The rows are grouped in 4 different ways at once. Each group adds its own fixed numbers to the row, and there is some noise. The rows also spread widely along 14 directions, which tell nothing about the answers.
In the rows, zero is written as 128.
Known rows, each followed by its group in each grouping:
102  140  145  130  141  134  116  130  157  105  105  123  145  118  127  155  133  129  142  152  117  148  135  158  163  122  143  133  143  132  126  97  129  154  174  128
(1) (4) Q10 (2)
130  136  113  148  143  120  114  137  108  98  153  119  109  142  142  99  131  156  125  183  131  133  131  142  135  141  133  126  145  191  145  117  131  128  173  143
(2) (3) Q92 (1)
139  116  132  113  129  163  110  140  193  128  88  108  141  170  143  141  110  110  137  120  125  146  148  127  113  132  131  157  141  130  102  94  134  143  85  79
(1) (1) Q92 (2)
126  138  122  136  142  101  122  127  118  141  144  136  142  155  144  144  147  131  137  123  121  111  110  154  130  127  161  111  149  137  104  146  106  129  122  129
(2) (4) Q27 (3)
127  123  121  99  113  105  159  129  125  155  159  91  134  164  138  165  101  117  115  123  124  108  109  121  117  97  122  133  157  118  124  157  97  106  131  136
(0) (0) Q185 (0)
129  117  115  118  173  103  115  107  150  112  140  121  120  156  154  130  119  143  151  146  150  120  139  129  144  105  116  125  159  171  137  125  91  111  142  91
(3) (1) Q172 (3)
98  107  118  109  132  104  125  95  156  143  123  138  131  175  122  149  132  129  122  133  135  121  122  126  154  112  117  149  141  132  151  172  125  111  144  85
(0) (5) Q185 (0)
143  115  115  126  121  129  129  128  138  125  145  137  122  136  127  137  129  139  138  160  125  127  117  148  133  139  149  137  137  147  147  127  146  118  143  118
(3) (3) Q10 (1)
116  161  162  86  87  109  116  125  134  146  130  116  130  137  133  113  136  111  112  154  160  151  124  139  107  124  104  121  122  120  152  143  116  117  114  115
(0) (2) Q27 (0)
170  121  124  123  127  126  138  141  107  124  160  122  118  101  142  134  126  146  152  174  132  126  107  146  129  123  131  104  144  162  144  113  116  120  138  136
(3) (5) Q172 (1)
123  97  139  114  129  121  125  119  150  141  133  140  138  141  132  127  92  144  127  110  109  116  123  119  133  100  142  118  152  123  97  136  102  117  95  115
(1) (2) Q172 (2)
134  107  129  142  125  151  104  154  138  114  119  128  121  138  133  53  92  142  103  126  127  145  136  97  103  109  144  117  146  151  87  106  138  146  78  118
(0) (0) Q172 (0)
124  93  120  142  134  119  135  132  132  134  144  117  131  131  135  135  99  144  123  124  91  110  112  119  144  96  157  120  155  141  98  137  115  134  129  135
(2) (5) Q172 (0)
157  123  116  127  142  177  165  122  164  106  120  76  141  139  123  188  106  106  175  171  138  154  146  140  142  120  87  146  169  154  144  114  124  129  154  130
(1) (0) Q10 (3)
119  124  120  139  127  132  98  146  148  122  123  133  141  164  137  103  117  136  111  119  104  130  137  126  111  131  172  136  139  150  90  116  138  138  108  117
(2) (4) Q185 (3)
119  138  149  109  120  101  119  144  152  120  149  95  164  130  113  192  129  111  152  115  129  128  115  161  119  103  141  137  151  132  113  142  88  122  140  108
(2) (5) Q27 (2)
142  139  138  148  120  144  147  123  123  123  137  126  137  155  129  125  131  127  131  157  127  137  132  143  117  153  117  113  156  140  125  138  138  128  119  162
(3) (2) Q10 (2)
116  93  97  118  136  82  123  156  120  134  147  138  119  194  114  141  95  145  98  100  139  102  89  114  126  113  164  149  169  114  109  148  139  122  129  116
(1) (2) Q27 (1)
151  121  119  137  161  125  127  129  156  98  149  116  132  175  173  106  93  147  125  144  104  119  162  115  114  140  156  120  151  153  93  78  112  119  123  151
(3) (3) Q172 (3)
152  139  110  133  135  126  116  152  139  119  129  102  130  169  152  139  141  120  138  147  144  134  130  137  105  141  139  139  149  162  116  110  125  136  113  108
(2) (5) Q27 (0)
154  151  129  150  117  140  97  165  122  94  151  95  149  138  115  117  140  130  142  147  149  148  143  152  71  137  115  137  154  206  116  138  110  122  110  119
(3) (5) Q185 (2)
130  85  105  150  145  157  110  138  142  103  111  139  134  133  107  125  96  168  141  134  102  134  122  134  150  116  153  144  146  161  109  120  145  145  140  107
(0) (0) Q172 (1)
129  148  131  120  116  103  105  154  127  118  143  114  148  138  121  148  140  126  134  132  127  131  110  161  105  122  148  132  144  143  115  130  112  127  131  121
(0) (5) Q10 (3)
152  90  127  113  108  170  139  100  139  167  106  152  115  111  125  122  125  130  140  164  132  141  111  130  152  117  106  118  130  138  155  152  148  131  92  93
(3) (5) Q172 (1)
158  119  125  144  140  171  161  115  114  109  137  125  127  121  116  130  110  149  157  184  143  140  129  151  149  132  78  105  161  156  141  133  120  112  135  163
(2) (0) Q10 (2)
164  88  96  122  126  128  124  120  120  148  146  146  96  136  150  127  129  177  144  178  111  103  101  135  157  134  143  130  126  173  158  128  138  116  137  103
(3) (5) Q92 (2)
151  109  131  144  130  118  135  127  158  108  168  111  125  142  135  95  110  123  148  142  134  133  145  104  106  121  143  119  153  187  133  145  128  105  115  105
(0) (2) Q92 (1)
119  134  147  134  156  95  130  125  172  104  147  106  150  150  142  149  127  103  157  117  148  134  147  126  122  106  143  120  168  146  108  129  94  122  132  106
(1) (2) Q27 (0)
124  135  158  136  100  131  137  141  145  129  137  102  137  94  146  134  127  121  125  162  75  141  124  140  141  125  168  108  125  129  119  98  140  156  162  163
(2) (5) Q92 (0)
87  136  136  135  110  104  86  122  98  134  131  154  128  119  120  96  157  159  103  154  94  132  107  158  147  124  153  115  121  160  136  156  132  153  167  141
(1) (5) Q172 (3)
136  121  132  123  155  107  126  138  133  132  136  131  119  153  165  93  105  139  121  130  148  118  129  108  129  104  138  99  153  127  95  98  102  133  95  122
(0) (0) Q27 (2)
152  132  127  105  98  118  120  135  146  137  151  132  140  130  143  165  134  150  153  153  93  118  114  165  129  152  174  135  106  139  138  108  119  109  148  119
(1) (4) Q27 (2)
151  101  108  141  143  131  138  125  117  120  136  165  119  160  127  138  129  166  147  154  126  113  103  158  150  158  139  120  143  131  131  136  141  108  136  134
(2) (1) Q92 (0)
123  118  131  115  117  129  107  126  151  123  124  132  128  110  130  122  122  144  135  158  121  141  130  138  145  109  134  134  126  161  142  117  125  128  143  100
(1) (5) Q185 (1)
139  115  123  136  123  158  125  131  152  122  127  80  118  129  143  121  107  130  135  167  114  145  143  114  127  112  118  147  150  195  138  123  138  147  136  110
(3) (2) Q92 (2)
124  141  144  124  119  104  120  106  149  142  165  79  147  117  153  142  137  112  157  133  110  122  140  133  107  89  131  123  146  205  133  171  69  121  119  89
(0) (2) Q172 (2)
142  114  95  137  130  156  117  133  125  131  114  134  126  174  132  125  119  153  121  137  118  120  118  139  121  138  138  145  145  148  106  129  137  138  102  121
(3) (0) Q10 (0)

New rows, each followed by its group in each grouping:
132  160  152  128  109  154  109  156  108  126  120  93  134  98  138  97  128  126  117  168  141  157  132  145  105  111  93  110  143  166  113  104  106  149  107  146
(2) (5) Q185 (2)
138  177  147  163  146  147  115  119  136  101  112  114  151  113  158  117  171  116  171  172  133  160  160  165  119  149  124  103  143  192  123  110  113  157  122  127
(0) (2) Q10 (1)
147  111  139  116  106  151  142  115  129  180  104  167  123  114  142  134  149  128  143  154  111  130  91  161  152  139  144  98  122  100  128  133  151  143  95  117
(2) (1) Q92 (3)
107  107  143  119  110  127  112  116  134  148  117  173  123  114  121  113  139  151  116  151  102  135  101  153  162  131  167  120  115  113  141  132  161  144  145  118
(3) (3) Q92 (1)
120  113  145  133  114  142  124  144  135  140  98  151  127  100  116  116  135  129  123  148  126  148  101  144  154  114  141  110  141  102  119  111  162  165  119  122
(0) (5) Q10 (2)
127  135  112  132  142  120  106  132  124  106  123  137  119  159  141  123  144  154  128  172  123  135  122  153  141  157  140  132  137  154  145  102  149  144  171  132
(3) (1) Q172 (3)
153  102  137  136  137  112  138  123  157  96  174  145  142  164  118  116  89  147  144  121  133  117  141  121  111  132  138  115  160  139  110  141  111  76  103  134
(3) (2) Q10 (2)
116  134  149  107  93  125  116  151  135  117  136  116  126  124  118  103  113  133  102  160  116  153  123  131  125  130  136  126  126  123  143  107  150  140  162  142
(0) (0) Q172 (2)
119  110  129  147  136  106  133  140  126  111  148  162  139  171  109  131  122  150  117  129  122  120  108  151  138  152  163  120  150  104  105  136  149  118  151  159
(2) (3) Q27 (2)
110  173  171  111  92  138  129  115  116  160  119  118  142  105  147  112  164  96  121  159  124  154  128  158  117  128  113  93  126  127  136  140  107  154  116  149
(1) (0) Q172 (0)
120  115  118  139  138  146  108  142  145  88  115  125  129  144  114  112  112  150  129  151  126  151  136  131  136  132  136  143  143  155  126  109  149  144  156  118
(0) (0) Q172 (0)
134  114  136  105  98  152  113  144  123  154  111  147  135  82  119  136  113  153  133  142  109  135  95  157  137  104  148  119  123  122  115  113  128  144  109  113
(3) (0) Q185 (1)
147  113  104  130  157  121  120  128  129  129  137  145  126  161  137  141  134  145  154  140  156  116  114  152  131  131  134  128  151  158  124  140  112  112  109  92
(2) (3) Q27 (1)
132  109  106  137  125  106  122  157  128  141  162  92  132  160  136  140  103  127  112  104  108  108  105  113  102  95  177  141  165  157  90  148  119  135  117  122
(3) (4) Q27 (3)
114  155  142  124  142  131  102  113  145  121  101  124  135  134  159  122  155  133  143  168  123  149  149  149  142  137  127  124  131  167  139  106  120  157  143  105
(0) (2) Q172 (2)
133  120  141  115  123  111  126  122  151  137  150  125  129  124  131  117  135  108  143  134  142  141  122  124  123  107  143  114  146  149  141  154  123  118  122  92
(0) (4) Q172 (3)
159  118  101  137  106  103  128  152  82  143  176  139  134  149  133  140  126  172  125  140  91  92  86  157  105  138  166  119  135  155  109  151  118  106  125  154
(0) (5) Q185 (3)
110  105  107  116  124  122  123  112  137  155  118  152  126  186  124  151  131  144  112  136  118  115  104  145  154  140  140  150  134  115  133  154  147  128  136  108
(2) (3) Q27 (2)
108  120  136  122  108  126  107  130  122  121  137  106  124  92  126  116  94  164  108  154  98  128  116  136  147  78  125  132  134  159  124  123  103  133  150  140
(3) (5) Q10 (0)
137  148  119  127  129  123  113  160  122  126  123  88  116  153  159  113  129  123  108  157  147  139  125  122  108  119  125  132  148  158  118  97  125  154  119  124
(0) (5) Q27 (0)
125  153  155  130  110  120  110  126  142  106  136  140  147  107  120  131  166  129  164  168  133  156  129  175  130  152  144  114  122  154  148  129  132  128  157  119
(2) (2) Q27 (0)
141  122  132  153  155  102  145  139  135  112  162  107  132  115  151  140  118  126  160  144  129  124  124  129  139  104  158  100  170  163  108  117  108  134  146  132
(2) (2) Q27 (1)
138  128  134  144  148  106  113  145  153  99  143  161  145  138  124  110  155  119  166  125  158  142  130  143  113  143  170  105  150  144  116  124  135  124  118  87
(0) (0) Q185 (1)
160  124  113  147  161  113  122  142  146  108  160  110  143  150  141  158  138  125  179  122  153  119  128  145  111  122  150  126  167  184  107  138  94  113  114  87
(2) (4) Q27 (2)
119  143  123  134  116  123  86  144  116  119  122  138  141  135  106  133  164  141  145  149  138  146  106  175  121  138  141  138  137  172  131  155  138  145  138  99
(2) (2) Q27 (3)
136  91  114  160  127  158  122  129  128  141  126  101  114  126  135  80  105  131  117  135  122  133  126  93  119  83  117  125  160  197  107  162  124  149  83  102
(0) (5) Q172 (0)
144  92  108  139  125  143  152  115  117  133  145  136  125  163  114  130  96  149  124  146  113  121  113  123  135  133  120  127  156  144  128  164  141  110  121  148
(2) (2) Q172 (1)
143  109  119  122  119  143  123  129  147  144  122  129  116  130  141  118  134  128  132  159  116  142  118  122  139  128  153  129  130  152  146  124  158  142  131  99
(0) (4) Q172 (3)
143  120  110  131  128  146  127  101  143  116  140  100  130  182  136  124  104  147  123  169  118  128  153  123  126  135  95  152  137  186  143  142  119  106  136  135
(3) (5) Q27 (3)
136  105  134  100  112  116  142  159  130  151  146  99  120  116  135  146  85  127  110  122  136  122  91  123  120  75  142  126  158  106  108  119  111  128  110  125
(3) (3) Q27 (0)
161  156  139  105  99  107  130  149  157  145  145  112  161  119  152  206  172  104  185  138  102  125  107  183  107  153  187  130  125  127  129  110  120  133  129  97
(0) (2) Q10 (2)
121  119  133  121  113  121  108  157  122  138  125  140  141  116  109  141  130  130  125  113  123  133  92  149  120  114  171  124  142  121  110  138  136  145  118  108
(0) (4) Q172 (1)
131  124  138  160  129  154  111  148  162  89  109  131  144  142  118  100  113  138  130  144  110  157  150  132  121  145  151  132  144  149  100  95  162  150  122  130
(0) (2) Q10 (2)
146  105  118  133  127  154  130  105  143  142  124  142  132  151  138  126  105  154  131  147  108  122  130  140  134  133  134  134  128  150  117  135  128  118  102  122
(3) (3) Q27 (1)
128  102  119  136  166  111  161  102  131  140  135  159  134  166  130  153  131  127  147  131  146  110  114  134  162  126  125  105  169  111  123  156  120  112  124  127
(2) (5) Q185 (1)
126  143  159  134  109  115  149  129  139  138  144  109  126  123  145  97  131  93  111  149  138  144  129  115  117  112  125  95  150  122  128  135  131  134  115  152
(0) (5) Q10 (0)
120  130  142  124  122  118  138  97  161  130  150  125  159  157  122  170  146  112  155  131  105  127  137  152  132  140  141  128  140  140  140  166  113  117  153  120
(3) (0) Q172 (2)
147  117  128  125  126  146  122  122  138  134  123  124  143  139  140  134  106  147  140  137  99  129  129  137  121  123  139  123  138  149  103  123  115  129  99  122
(0) (2) Q172 (3)
135  166  170  136  117  128  118  152  170  92  140  106  167  126  127  147  151  97  156  144  135  165  150  166  97  152  154  121  140  135  115  98  128  137  142  131
(3) (3) Q27 (2)
167  123  105  147  126  152  131  130  133  119  146  107  128  138  145  147  138  141  165  176  108  128  127  154  125  155  130  133  139  197  144  130  130  121  143  121
(2) (1) Q172 (2)
157  134  139  127  126  158  139  145  109  143  111  148  120  136  129  97  133  120  124  148  177  148  112  136  113  136  104  97  156  113  117  120  138  131  65  132
(0) (4) Q10 (2)
137  124  115  124  127  110  134  161  104  131  165  94  111  134  141  119  106  124  110  142  137  126  107  113  113  105  141  121  166  156  124  126  120  130  137  140
(2) (4) Q172 (1)
124  101  108  118  128  107  141  125  139  127  142  140  111  170  137  132  100  153  110  153  111  115  111  115  159  129  150  137  147  115  141  120  153  114  160  140
(2) (2) Q10 (0)
124  125  117  118  116  99  97  165  130  123  149  120  124  157  136  102  110  143  104  124  125  124  116  116  98  114  161  140  150  153  105  117  129  128  120  112
(1) (2) Q185 (3)
143  115  136  141  107  123  135  145  121  125  155  148  140  147  111  111  117  137  115  126  104  129  111  136  109  149  172  108  140  120  108  144  153  117  121  160
(0) (4) Q172 (3)
163  85  97  167  163  163  165  148  127  107  134  130  129  171  125  137  94  141  144  132  124  125  119  117  134  141  142  118  182  127  88  115  151  133  115  156
(2) (0) Q172 (0)
144  112  118  110  118  147  112  113  134  123  126  152  122  174  111  108  119  159  124  155  140  136  126  138  127  153  113  142  124  151  154  151  144  95  115  109
(0) (4) Q92 (3)
131  123  157  115  88  152  110  130  155  115  129  123  133  74  108  103  111  143  134  173  112  161  130  145  137  108  120  121  117  150  142  117  137  124  138  126
(2) (5) Q10 (3)
109  114  138  121  139  95  124  134  134  133  132  145  139  139  136  152  122  147  127  116  103  107  105  145  150  111  170  116  145  97  96  119  106  134  136  136
(1) (5) Q92 (0)
148  146  164  132  105  117  137  148  139  138  149  140  127  119  138  93  162  94  134  152  161  152  123  141  101  149  148  88  140  120  130  123  145  131  104  130
(1) (3) Q27 (2)
141  100  123  135  131  156  128  135  171  119  109  136  134  155  131  132  110  134  136  145  105  141  135  131  143  149  148  135  137  123  117  95  161  137  128  115
(2) (1) Q172 (2)
122  119  156  116  120  115  138  132  153  118  141  127  126  132  120  115  102  127  120  148  143  146  127  116  143  117  126  112  149  108  131  116  139  121  142  141
(2) (2) Q27 (2)
122  119  106  165  158  99  122  127  158  92  160  113  135  184  135  131  141  127  146  136  133  125  141  127  124  139  163  149  159  189  128  150  133  122  165  101
(0) (3) Q27 (0)
102  103  148  122  113  94  120  147  155  111  156  134  118  116  119  100  102  138  103  134  105  135  115  109  149  107  188  117  135  114  128  113  151  128  172  135
(2) (4) Q92 (0)
133  125  134  111  110  151  142  109  133  146  120  124  134  132  143  156  116  151  130  165  88  124  120  159  148  136  130  133  116  123  133  120  124  126  141  144
(0) (3) Q92 (0)
158  103  99  150  144  173  140  166  128  114  117  94  160  188  117  169  74  140  132  97  105  118  124  131  93  125  131  152  178  138  56  120  115  140  83  144
(0) (0) Q172 (2)
126  121  141  130  103  122  131  139  135  144  153  111  125  98  133  111  124  116  123  138  122  133  109  132  120  93  148  115  149  146  119  146  121  131  115  121
(2) (3) Q10 (0)
158  100  108  122  121  140  126  106  155  142  136  136  119  157  148  123  119  151  138  161  107  112  130  128  139  135  132  138  125  163  141  131  130  108  111  102
(3) (5) Q10 (2)
176  116  111  115  94  132  148  145  127  153  147  128  97  163  166  101  121  139  108  180  100  120  109  121  115  171  158  122  116  128  146  98  176  122  122  149
(0) (1) Q92 (3)
156  140  112  125  101  127  135  135  116  160  147  120  119  155  153  132  161  122  138  166  127  123  109  147  113  156  141  123  130  159  148  142  136  135  122  123
(1) (0) Q27 (2)
152  166  130  132  131  145  114  144  134  121  125  90  123  117  168  120  147  118  149  181  140  154  144  144  115  135  129  118  137  186  131  87  118  153  131  125
(1) (4) Q27 (3)
139  137  154  101  116  138  156  127  141  127  142  109  144  142  140  143  95  120  123  149  115  136  136  133  127  132  114  106  144  93  119  100  110  117  131  174
(2) (0) Q172 (2)
135  111  137  143  121  163  159  97  150  138  106  149  146  149  123  151  131  129  144  161  83  142  128  145  160  160  139  117  135  113  130  136  171  145  144  153
(0) (2) Q172 (3)
130  115  116  118  118  122  118  155  115  141  112  153  110  146  138  127  127  159  107  154  118  127  89  139  148  141  170  128  131  99  122  92  168  156  140  135
(3) (2) Q27 (0)
150  99  89  128  121  132  136  177  81  155  133  113  99  126  148  161  107  174  121  158  90  103  66  140  149  115  167  135  155  138  113  98  145  163  151  149
(1) (2) Q92 (2)
144  103  130  131  103  139  136  137  133  147  138  139  126  126  127  113  110  145  125  140  109  127  107  128  132  123  153  116  130  130  118  132  145  133  112  129
(0) (0) Q27 (2)
123  133  136  130  125  120  134  117  128  138  139  120  132  122  145  139  133  134  130  153  98  125  120  144  146  125  154  116  132  147  135  132  123  137  152  137
(0) (4) Q92 (1)
168  131  130  127  125  144  129  90  147  123  146  130  127  143  164  116  138  160  161  193  104  122  157  148  134  163  115  116  108  190  157  121  109  95  124  124
(0) (5) Q92 (2)
153  102  129  170  144  166  155  126  118  130  138  113  124  103  144  105  108  140  143  156  112  132  127  127  134  106  122  98  164  179  103  135  119  144  107  147
(0) (3) Q172 (2)
135  136  114  105  119  94  113  142  107  125  164  123  116  177  155  108  97  170  97  151  117  100  122  136  111  135  126  129  132  148  122  110  98  90  131  149
(2) (1) Q185 (2)
113  128  115  156  150  102  98  160  118  86  144  137  150  154  95  144  154  137  147  110  141  132  110  162  113  133  168  136  169  159  108  151  129  144  158  110
(3) (0) Q172 (0)
109  129  133  106  136  121  94  144  158  106  114  128  164  166  106  162  117  132  134  102  124  139  128  156  116  122  149  150  149  116  98  120  112  137  132  103
(3) (0) Q172 (3)
111  121  127  101  126  112  108  108  143  135  137  127  135  130  127  157  138  142  153  137  122  120  114  157  148  106  133  136  133  152  145  157  94  116  145  84
(2) (0) Q92 (0)
120  133  124  120  144  145  124  105  159  130  115  93  146  163  159  151  106  124  129  143  99  131  157  134  135  120  121  145  144  160  114  114  97  136  127  121
(2) (3) Q172 (1)
139  116  120  143  124  128  139  148  106  116  168  59  129  131  127  147  86  146  123  147  104  114  117  124  117  91  111  138  167  191  116  146  93  125  149  158
(0) (5) Q92 (2)
135  110  137  114  104  133  148  110  136  168  132  157  124  127  143  134  132  133  122  146  102  120  105  136  148  130  160  109  124  102  135  137  145  124  122  130
(3) (4) Q185 (0)
121  114  126  144  127  144  129  146  129  136  110  138  110  149  136  88  121  131  96  158  133  145  117  119  142  134  142  118  146  119  114  102  175  162  125  144
(2) (3) Q27 (2)
146  121  116  133  133  117  133  145  123  141  153  91  127  139  157  143  124  124  134  137  113  113  115  127  116  109  143  120  161  166  111  129  104  137  119  125
(2) (5) Q172 (2)
163  123  121  132  122  128  133  141  119  147  157  129  134  163  152  125  117  136  129  123  120  108  117  134  98  139  154  112  143  142  94  132  108  110  74  135
(2) (4) Q27 (2)
160  94  103  111  146  152  151  117  169  133  116  107  114  181  161  136  89  129  135  158  127  130  142  92  139  126  120  143  156  140  132  99  144  126  112  106
(0) (2) Q172 (3)
156  152  144  160  116  146  116  125  131  119  147  104  124  89  171  79  139  139  145  191  100  146  149  147  120  133  139  96  119  209  127  102  116  145  130  146
(3) (1) Q27 (3)
132  132  127  92  126  116  125  108  128  124  132  143  94  131  143  106  133  149  129  197  169  142  121  135  160  129  94  122  135  139  188  114  137  109  158  113
(3) (2) Q10 (0)
114  119  122  132  117  142  119  111  144  165  95  138  126  152  179  132  132  157  107  159  37  114  125  136  166  152  190  132  109  129  111  88  159  182  143  139
(3) (2) Q92 (2)
131  109  115  109  125  126  115  107  136  176  126  142  129  146  145  138  146  127  142  121  129  115  107  144  127  105  138  130  143  155  124  173  103  125  84  71
(1) (3) Q172 (3)
151  120  144  161  131  146  151  120  135  115  156  128  143  108  120  118  129  116  157  150  128  146  135  136  125  132  139  98  157  165  129  149  132  122  129  144
(3) (4) Q172 (1)
134  106  103  164  179  137  145  132  94  114  131  138  113  132  140  134  124  161  142  163  128  119  107  138  175  124  132  102  175  157  119  119  129  148  164  156
(2) (4) Q172 (2)
147  107  154  125  100  175  126  134  151  128  119  124  154  83  100  140  93  144  151  134  110  145  123  159  120  100  112  125  134  143  106  134  110  118  95  116
(3) (1) Q185 (2)
